All groups share one centre, and each spreads out both ways along 13 directions, with some noise.
Known rows, each followed by its group:
[-12   4  10 -13   0  -7  -9 -17   3 -25   1  -4   5   4   0 -11  21  -6
  -1  -4 -18  -8 -14  -4   5]
z_266
[18  9  7 -4 -1 10 22 -4 -2 12 14  8 -4 -6  5 22  1 -9 -8  8  8  6  9 -6
  3]
z_217
[  0   6   1 -16 -13  10  16  -2  -2   0  12  11   6 -11 -11  -9   7   4
  -6  -4 -12   4   5 -24  10]
z_266
[ -9  15  -8  -1 -14 -13 -19 -14  13  -2 -13   2  -7  -3  14  -7  -2  -7
 -14  13   8 -21  -4   8  13]
z_266
[  4  13 -15  27  -8   3  15  22 -14 -11  18 -11  -7  12 -11 -17 -18  11
   4  -8  -7  10  -2   1   5]
z_266
[-18   3  -5 -12  -2   6  18 -11 -14 -10   3  13  -3 -11   4  13  -3 -18
   9  23   8 -16   0  13  14]
z_217
[ -5  -1  -1  -6  -7 -10  13  13 -13  -2   8  -4 -18   7  18  -7   4 -13
  -5   4   1  -1  -1  10  -1]
z_217
[ 11 -32  -5 -11  -7   2 -10  18 -16   9 -16 -21 -28  26 -19   4  18  11
 -16   8  15   9 -12 -14 -13]
z_217
[ -2  -6   0 -13  -2  -3   9  -7  -9   8 -12   3   0 -13   0   2   3 -11
  -2  12  13  -7   1  -6 -11]
z_436
[  7   2   5   4   4   0  12   0  -2   0 -12   1   2  -6   1   9   4  -7
  -3   6  15  -2  -4  -3  -2]
z_436
[-29 -10 -31   3 -22  -3 -16  -5  -5 -17 -34  -6   7  -6 -27 -14   6 -12
 -25   8  -2  -7  -1   0 -12]
z_436
[ -3  -5 -13  17   8   9   3   7   2   6 -11   4   4   2  -6   4   6   3
 -22   9  15   0  -4   2   7]
z_310
[  5 -20  -9   8   4   4 -14  -5   8  24   1  -1  13 -12  -5  21  -4  -8
  -8  -9   0   6  17 -10 -26]
z_310
[  0  -5  -4  23  10  -4 -10  -3   7  -1 -11  -1  15  -2  11  17  -7 -23
   3  -1  11 -16  -9   7  -6]
z_310
[  5   7  11   5   0 -20  14  -5  -3 -10 -10 -13  -7  -2  -5  -4  10  -1
  -2  -1  10   6 -12   8 -20]
z_436
[ -7 -11 -12  12   5   3 -22   4   3  10   1 -11  -9   3   3   2  -4   9
  -9   8   5   8   4   5  -5]
z_310
[ 12 -13 -13  25  11  23  -7  15  -4  34  30  -2  26  -3  19  17  -8 -11
   0   7   4  -2  -8 -29  -4]
z_436
[ 13  11 -11  29   7 -12 -12 -25  14  -1   1  -9  14   9 -16  10  11  -2
 -22 -13  -2   3 -11  11 -17]
z_310
[  8  14  -7  17 -40  -6  -1  -2   8   0  24 -17 -13  -2  -6   4  -5   7
  -3   6  -7   5  -7  -1  -5]
z_310
[ -5   9   8  13   1 -15  20  11   6 -11  -9   4  -4 -10   5 -17  -4   6
   5  -4  11  -2  -3  13  -1]
z_310
[ 14   1   9  19  -6   7  19   3   6  -7   0  -1   0 -11 -19  25  -6   0
   7  -4  11   9   0  -5  -4]
z_310
[ 15  -2  -2  17 -16  -1   5   0  13  13   1  -5 -11  -6 -23  22  -6  17
  -3   3  11  14   7  10 -14]
z_217
[ 18  -1   1  -2 -16  -6  -7 -10  12  -2 -10   5  -4  12 -16  28  -7  -7
   7 -11   0  -9   6  12   0]
z_266
[  3  13   9  -8   8  -5  13 -25   0 -10   4   1   6  -3  -7   0  20  -6
 -11  -1  -1   2  -7  -5  -3]
z_217
[ -4   6  15   8 -13 -20   7  -2  -3 -26  -9 -16  11 -12   0 -15  -4 -10
  30  -6  -2  -9 -25  -7 -19]
z_266
[  1  20   1 -12   1  -3   1  -7   9  17  -5  20   5 -13  15 -20 -15  11
   3   5   6 -10  12   3  17]
z_310
[ -5  -6   4 -11  10   2   1 -13  -8 -13  -1 -10 -11   2  -7   2  17  -5
 -13   3   2   6  -3 -10  -2]
z_217
[-10   3   5   5  16   3   9 -13   6 -10   4   6   1 -15   7  11   0  -8
  -2   2   6   0   9   6   5]
z_436
[-18  -6  -6  21 -10 -20  17  10 -10 -13   7 -18  -8 -12  -1 -12  -6  -6
  12  -1   0   5  -3  15 -27]
z_217
[ -2   3   7   7   2 -16  -3   5   6 -10  -3  -5  -4   9  20  -6  10 -11
  -5  -6   1  -7 -13  10  -2]
z_310
[ -2 -19  -6  -1   1  -2  -9  -3   6  17   0   3   0  -3  -4  13   3   0
  -3  -2  -2   2  11   8 -16]
z_266
[  8   0  -9  -6 -38   1   7  -6   7   9   0   9   5   2 -22  12  17   2
 -15   8   1  -8 -13  -8   2]
z_266
[  9  14   9 -17  -9 -20  23  11  -9  14  -6  11 -10 -10  11 -21 -30   2
  31  -4   7  -9  15  10  -5]
z_266
[ -6  -6 -11   6  13   1   2 -14  -7 -15  13  -2  -1   7 -16  17   1 -16
  -9 -14 -12   4  13   8  -4]
z_266
[  4 -27   6 -17  -5  20  17  21 -14   5  -9   0 -36   9 -23  27  -1  21
  16  20  19  14   7  10   6]
z_310
[  8   3  -4  -4  10  17   6   7 -21   5  11  -3 -11  16  21  12   7 -17
 -12  23  12  -4 -11  -6  17]
z_217
[-14 -16  -7  -3  -6  -4   8   0 -10 -11 -11   5   5   3  -8   7   0 -12
  19   5   2 -18 -11  12   0]
z_217
[  8  -3   2  13  -5 -19  15  -3   2  22  27 -12  -6 -10  24   4  12 -10
  -7   7  12  -3 -11  -7 -22]
z_436
[-28 -13 -29  19  -9   0  -2  -3   1  -3  -5   5  24 -21  -1   4   1 -27
 -17   4   0 -16   2  -5  -9]
z_436
[ -3 -14  -9   6  25  19  -7  -1 -16   6  11  -7   9   4   4  13   0  -6
   1  10   2   6  -3 -10  -3]
z_266
[ -5  -9   9   8  -4  13  23  15  11   3   0   5  -3 -21  -5   5  16  16
 -15   8  15  13   2 -14   3]
z_266
[-23 -11   7   3  11 -13  11   0  23 -31 -16  14   3  -8  -7  -3  18 -14
 -18 -34 -10  -3  22  10   3]
z_310
[ 14 -15   3   7  -9  -6   4   7 -10   7  -8  -9  -1  18 -12  21   7   2
  21  12  11  -5 -30  15 -17]
z_266
[ 14   2  -4  15  -7 -14 -16 -10  11   6  -9  -9   1  15  -1  20   6  -8
  -9   5  10  -8 -17  15 -10]
z_266
[-28  -4   6 -12 -27   0  22 -11  18 -22  -9  16   1 -36 -15   2  24  -7
 -20   4   1  -7   9 -17   9]
z_266
[ 9  1 11 -6  3 -5  8  3 11 11 -4 11 -9 -3 16  9 -1  0  1  4 12 -7  7  6
  8]
z_436
[  2   7  -7  10 -10  -4   8  -4   0  -9  -3   1   5   9 -18   2  12  -1
 -14  -2  -3   1 -13   9  -1]
z_436
[ -5   3  12   2  -3 -16   6   8   0 -21 -38  -3 -14   4   1  -7   5  -7
  -1   3  19 -10 -12  17   2]
z_436
[  3 -15 -10  14   0  -8  -9   0   6  10   5 -10   6   4 -14   2   7   5
  -9 -17 -12  13   6   2 -28]
z_310
[-10  -2  14  -9  18  -4  -4 -16  -9 -33  -1 -16  -3  -3 -15  -4   6  -6
   8 -17 -19  16   7  -8 -16]
z_436
[ -5   2   8  22  13  -2   7  13   2  -4 -10  -8  -3 -10  24  -2  -3  -6
  -4  13  27  -6 -11  -2   4]
z_436
[ 15  -2   6  -8 -25   3  23   7  -7  -2   2   3 -17  12 -16  23   7   0
  10  10   7  -4 -12   6   8]
z_310
[  1  12  12  -2   1 -20   7   7   7  -7  -3   1 -12   9  14 -24   8   9
  -5  -7   0  -1  -5  13   5]
z_217
[ -9 -11 -11  -1   8  12   2   5 -18  -4   5  -3   6   9   1   1   8 -10
  -1   8  -2  -5 -15  -9   4]
z_310
[ -4  -7   8   3  12   9  15  -8  -1  -3  18   1   0 -14   7  22   0 -13
   6   5   8  -2   4  -6   2]
z_436
[-20   2   2   5  -4  -6  27  -7   7  -9 -11  12   5 -34   2  -1   5 -15
 -10   9  18 -11   5  -2  -1]
z_217
[-17   5  -3  -3  13   1   0 -20   8  -5 -30  15  17 -15   3 -13  20  -2
 -20  23  26 -26 -20 -15  19]
z_217
[-12   1  -7  -1   8 -12  -9 -22 -11 -27   9 -10   3  13 -10   0  -1 -20
  10 -16 -23  -5   1  11 -10]
z_266
[-2 -4  2  1 11  2 -3 -2 -7 -3  0 -7 -6  2  5  4  1 -3  3  8  7  1 -3  3
 -2]
z_217
[  2   2   7 -11 -19 -22  17  17   3   8   5   9  -8   6  24 -25  12  -6
  -3  -5   0 -19 -11  -4   7]
z_436
[ 17   5   4 -16  -3  -8   6 -18  -9  15   2  -2  -8  10  -9  10  12   5
  -2  11   6   3 -11   7 -12]
z_217
[ -1  -6   8  -2  12   4  -1   8   0  -6 -15  -2  -5   6   4  -3   6   2
  -1   3  13  -3  -7  -7  11]
z_217
[ -1   0   0  -8   7  13   1   2 -12  -1   2  -1 -12  12   8   6   9   1
  -8  22  12  -2 -12  -2  17]
z_310
[ -8 -12  -9  12   2   2   0   1  -6  -9  11  -3   2  12  10  19   7 -21
   4  11   5 -19 -20   5   8]
z_436

New rows, each followed by its group:
[ -8  -2   4  16  16 -12  15  -9   5 -21  -7  -6   1  -1  -9   2  30 -11
 -29 -12   5   7  -6   6 -12]
z_310
[  5 -10  -8  12  -9  -1  -4  15   6  13   5  -1   8   3  11   4   6  -8
 -12  -6  -2  -2  -4  -9  -8]
z_310
[ -3   3  -9  -2   7  -1 -13 -17   8   7  16   1   4  -1   2  -5   8  -3
 -23 -11 -15   9  15  -4  -6]
z_266
[ -4   6 -15  -3  12   6 -16 -11 -15   4 -21   2  19   6 -20  -9 -11  12
  10   8  -7   8  -1  17 -10]
z_436
[-6  3 -5 -6 -8 -4  3 -5 -8  0 10 -4 -6  3 -1 -9  6  3 -3  8 -2  0 -6  2
  0]
z_310
[-13   2  -6   0   1   8   6  -2  -7 -15   7   4   5  -1  -9  -6  -4  -1
   8   0  -8  -4  -1  -2  13]
z_310
[-11  -2   0  -3   4  -1  -4 -20   1  -7  -6 -12 -22 -14 -20   9   2  16
  -7  15  14  13  10   6  -8]
z_217
[ -8  10 -12   9   2   3   5  -4   8  -1 -14  20  14  -2  -3   3  -4  -2
  -6   5   4 -11   1  23  14]
z_436
[  3  10  17 -25   7  -1  -1  -5  -4 -20 -19   1 -11   9  -9 -13   9   7
  -3  -6  -3   8   4  -4  11]
z_436
[-10   8  -5 -12  -7  -1  10 -15  -1  -8   1  12   2  -2  -9  -3   3   3
   5   8  -3 -12  -5  10  12]
z_217
[ -8  10 -11  12  -3 -10   4  -2  -3  14   8   1  10 -10  22 -15   1 -11
 -10  12   4  -9  -8   2  -4]
z_217
[ -5  -2 -18   7 -13 -10  -4  -1  -2  14  13  -3   9  -1   9 -11   9 -12
 -21  -1  -9  -4  -3  -5 -14]
z_217
[  6  11  -2  28 -24  -8  -7  16  29   4   2   5   7 -17  -4  -5 -41  18
  25 -22  -8  -3  18   9   1]
z_310
[ -1  -4  -1   9  -8   1  -3   7  17   3   7  -2 -16  -2   3   6  -4  10
  -7  -1   5   2  11   3   8]
z_436
[ -9   7   3  10   1 -13  -2   1  -5  -1  13 -20  -7 -10  16 -22   1   3
   0   6  -2   8  -8  -1 -19]
z_310
[ -8  -4 -12  24  13   7   1   0   5   1  -5  -2  10 -15  -9   1  -9   4
  -9   0   9   7   6  -3  -6]
z_310
[  5  10  -7  13   7   3  -6   1  -9  -5   9 -13  -7  23  -8 -10   7  20
  -7   8  -1  12 -20   9   8]
z_310
[ -4   4  -6 -19 -10   5   4 -22  -4  -3  21   7  11  -1  -2   0  24 -18
 -23  -4 -22  -4  -1 -22   3]
z_310
[ -8  -2   6   6  18 -12 -10   2   7  -2  -2   1  12  -6  18 -16  -3  -6
   3 -18  -7  -1   7   2 -10]
z_310
[  5   5   8  -1 -18 -17   8  15   7  14   0   3  -4  -5  35 -13   7 -11
  -9   5   8 -13 -10  -2  -2]
z_310
[ -6   0   6 -20  -3  -8  18 -22 -12 -17  -8   7  -1 -11  -9  14  -5 -26
  18   1   1 -16   5   3  -4]
z_266
[ -2  -3  -3  -1   4   9  -7 -13   4  -1   1  -1  -4  -4 -11  14   0   5
  -6   6   2   6   8  -1   3]
z_217
[  8  10  17  -1   5  -6  17 -16   8  -8  -8   1  -3 -13 -18   2   9  14
   1   1  11   9  -3   0  -5]
z_217
[ -9  -1  -1  12   2   5  18   4   5 -13 -12   5  -7  -7 -10   9   7   0
 -14   7  18   0   1   5  12]
z_310
[ -9   4  -1 -18  -1   7   5  15 -13   3   7   6  -9   9  16 -21   7   8
  -3  14   0  -4  -8  -5  21]
z_310
[ -9  -6   5  12  15   5   0   6   1 -16 -18  -7  -3  -4  -1  -1   6   4
  -5  10  21  -2 -14  -7   7]
z_217
[-10  -3  -7  -4   6   9   0 -21  -6  -4   9  -8  -7 -13 -19   8   2   6
  -6   9   0  14  11  -6  -8]
z_310
[  0  12   9  10   1  -1  19  15   7 -18   4   5   3   0  10 -15  13  -5
 -15 -14  -2   1  -5 -10  16]
z_217
[ 10   3   1  10  -4  -6  -4  20  -4   5   8 -12  -9  19   6 -12   0  15
   8  -1  -2   5 -16   9  -1]
z_310
[-16 -17 -16   6 -11   1  -7   7   3  -4   0   0   2  -2 -11   2  -1  -5
  -3  -6  -9  -4   6  -1  -3]
z_217
[ -2  -1  -5   1  -8 -13  -5  -1   2  -1   3  -7 -10  11   1 -10  12  -1
 -17  -5  -6   3  -3   5  -7]
z_217
[ 15  11  22  -5  16 -14   6  -2  -5  -6  -1 -11  -9  11  19 -11  14  -2
   0   0   8   2 -19  -3  -2]
z_436
[ -9   4 -17   2 -12 -12   0   0   3   5   4  10  -1  15   5  -6   3   3
   0   9  -4 -18 -11  33  10]
z_436
[ -7   3 -14  19   7  20 -17 -14  17  -5  13  -1  15 -13 -17   8  -4   4
 -24 -13 -15  14  21 -20   5]
z_310
[ -1  -6 -20  17  -7   6   2   7  -6   5  10   6  18  15   1  14   5 -15
  -1   7   0 -19 -21   4   9]
z_436
[ -3 -15  -1   8  -8  18  16  18   2  -6  13   6   6  -8   5  14   5 -20
 -10  -4   3 -10  -1 -31  14]
z_436
[  2  10  12  -3  -1  -4  23  -6  -3 -15  -2   0  -6  -8 -18  -7   7   7
  -1  -4   0  12   2   2  -5]
z_436
[ -2   0  -7   9  -1  -5   7  -5  -2  -6  14   2  -2  17   3  12   7  -8
   6   4  -3 -12 -17  21   8]
z_436
[  1 -10  -5   7  10  11  -2  -7  -8   4  13  -9   6  -2   3  18   4 -14
  -2  10   5  -3  -8 -15  -4]
z_436
[-10  -3  -3   2  -4 -13   6  -2  -2 -12   6   1 -13  15   6   7   6  -8
  10   8   3 -17 -16  26   8]
z_436
[ 10   8  -3   7   8  -2   1  -8   7  11   7   9  17   1  -3   2  -2   3
   0 -10  -9   6   5  11  -6]
z_436
[ 16  10  -2  -2 -16   5  21  19 -13   7   7  -4 -33  22   3   4   6  13
 -14  27  22   5 -13  11  19]
z_217
[  0 -11  -3  11  14  -5  -3   6   4  -5  -8   4  17   9   2   3  10 -12
  -6 -18  -5  -5  -4   4  -7]
z_310
[-12 -22 -10  -5  13 -13  -5  14  -9   3 -14   2  -5  25  -3 -11  13   7
  -2  -4  -2  -4  -6  27 -10]
z_310
[ -2  -9   7  14   6  19  17  15 -13 -15  -7 -13   1 -18 -12   6  -1  -4
  -1   3  13  14  -3 -33  -5]
z_436
[-21   2  10  14  13 -12  -3   6  -7 -44  -7 -16   4   3  11 -16 -10 -16
  27 -12  -8 -12 -18   9   2]
z_266
[-14   4  -7 -21   3   1  -3 -27   1  -7  -8  18  10  -6 -11   4   8 -11
 -10   0 -10  -8  14   7   5]
z_436
[-15   4  13   0   2   1   2   1  -3 -25 -11  -7  -1  -9  10 -10   4  -2
  12  15   9 -10 -21  -7  11]
z_266
[-16  -4  -1  12   7   2   1   4  15   5  -6   8  13 -34  13 -10 -13  -2
  -4  -3   7  -1  18 -13  -2]
z_217
[  4  12  12  27  27  -8  -5 -10  17 -23  -7  -3   4   6  -1  15  -1   0
   3 -15   1   8  -1  30  -1]
z_436
[  0 -13  -8  13   1  12  -6  13   1  -3  -6   2  -3  10 -11  19  -6   3
   4   2   6  -4  -2   8  10]
z_310
[ 16  10  -8  15   3   6   8   4 -12   3   8 -11 -12  10 -10   9 -19   6
   5   7  10  10  -1   6   0]
z_266
[ 10  12  10 -15   0 -10  12   4 -13  -3 -51   4  -2   6   6 -13  14 -10
 -11  23  34 -15 -26   2   5]
z_436
[-12   6 -13 -14  13   7  -7 -31  -8   4  -3  11  12  -4   3   6   8 -15
 -14  20   4 -10   0   3   6]
z_436
[ 15  -2  17  -7  14   7  -6  11  11   8 -10  10  -8  15  12  12  -1  10
   6  -2  10  -1   3   8  18]
z_266
[  2  -8   1  -3   7  -2  -9   7  -8   7  -2 -17 -15   6   3 -10   7  14
 -10   6   7  14  -2 -11  -9]
z_217
[  4  11   2  10  28  14  -4   4  -5  -1   3  -3   9   8  11 -11   2   8
  -5   6   6   5 -11 -10  14]
z_310
[ -5  -2  -4  21  -2 -10   7  -5  -1 -13  -4  -8   6  -6  -7  11   0 -14
   5   1   7  -6 -12   9 -15]
z_310
[  3   4 -10  21 -25 -26   7  10  16  12   3  15  29  -3   3 -17  -3  -4
   8 -25 -16 -17 -11  14 -14]
z_217
[-24 -11 -32  13   0  14  -7 -20  -3   3  12   5  12  -9 -10  26   0 -17
 -11  20   2 -12   1   9   2]
z_436
[ -6  -8  15  -1   5  12  -7  20   4 -32   3 -10 -20   9 -23  -6 -15  28
  25 -28 -22  26  20   1  12]
z_436
[ 19  12  13  11  -2  -8  11   1  -8  -5  -4 -12   6   6   1   2   6  -3
  10   6  14  -4 -31  -3  -7]
z_266
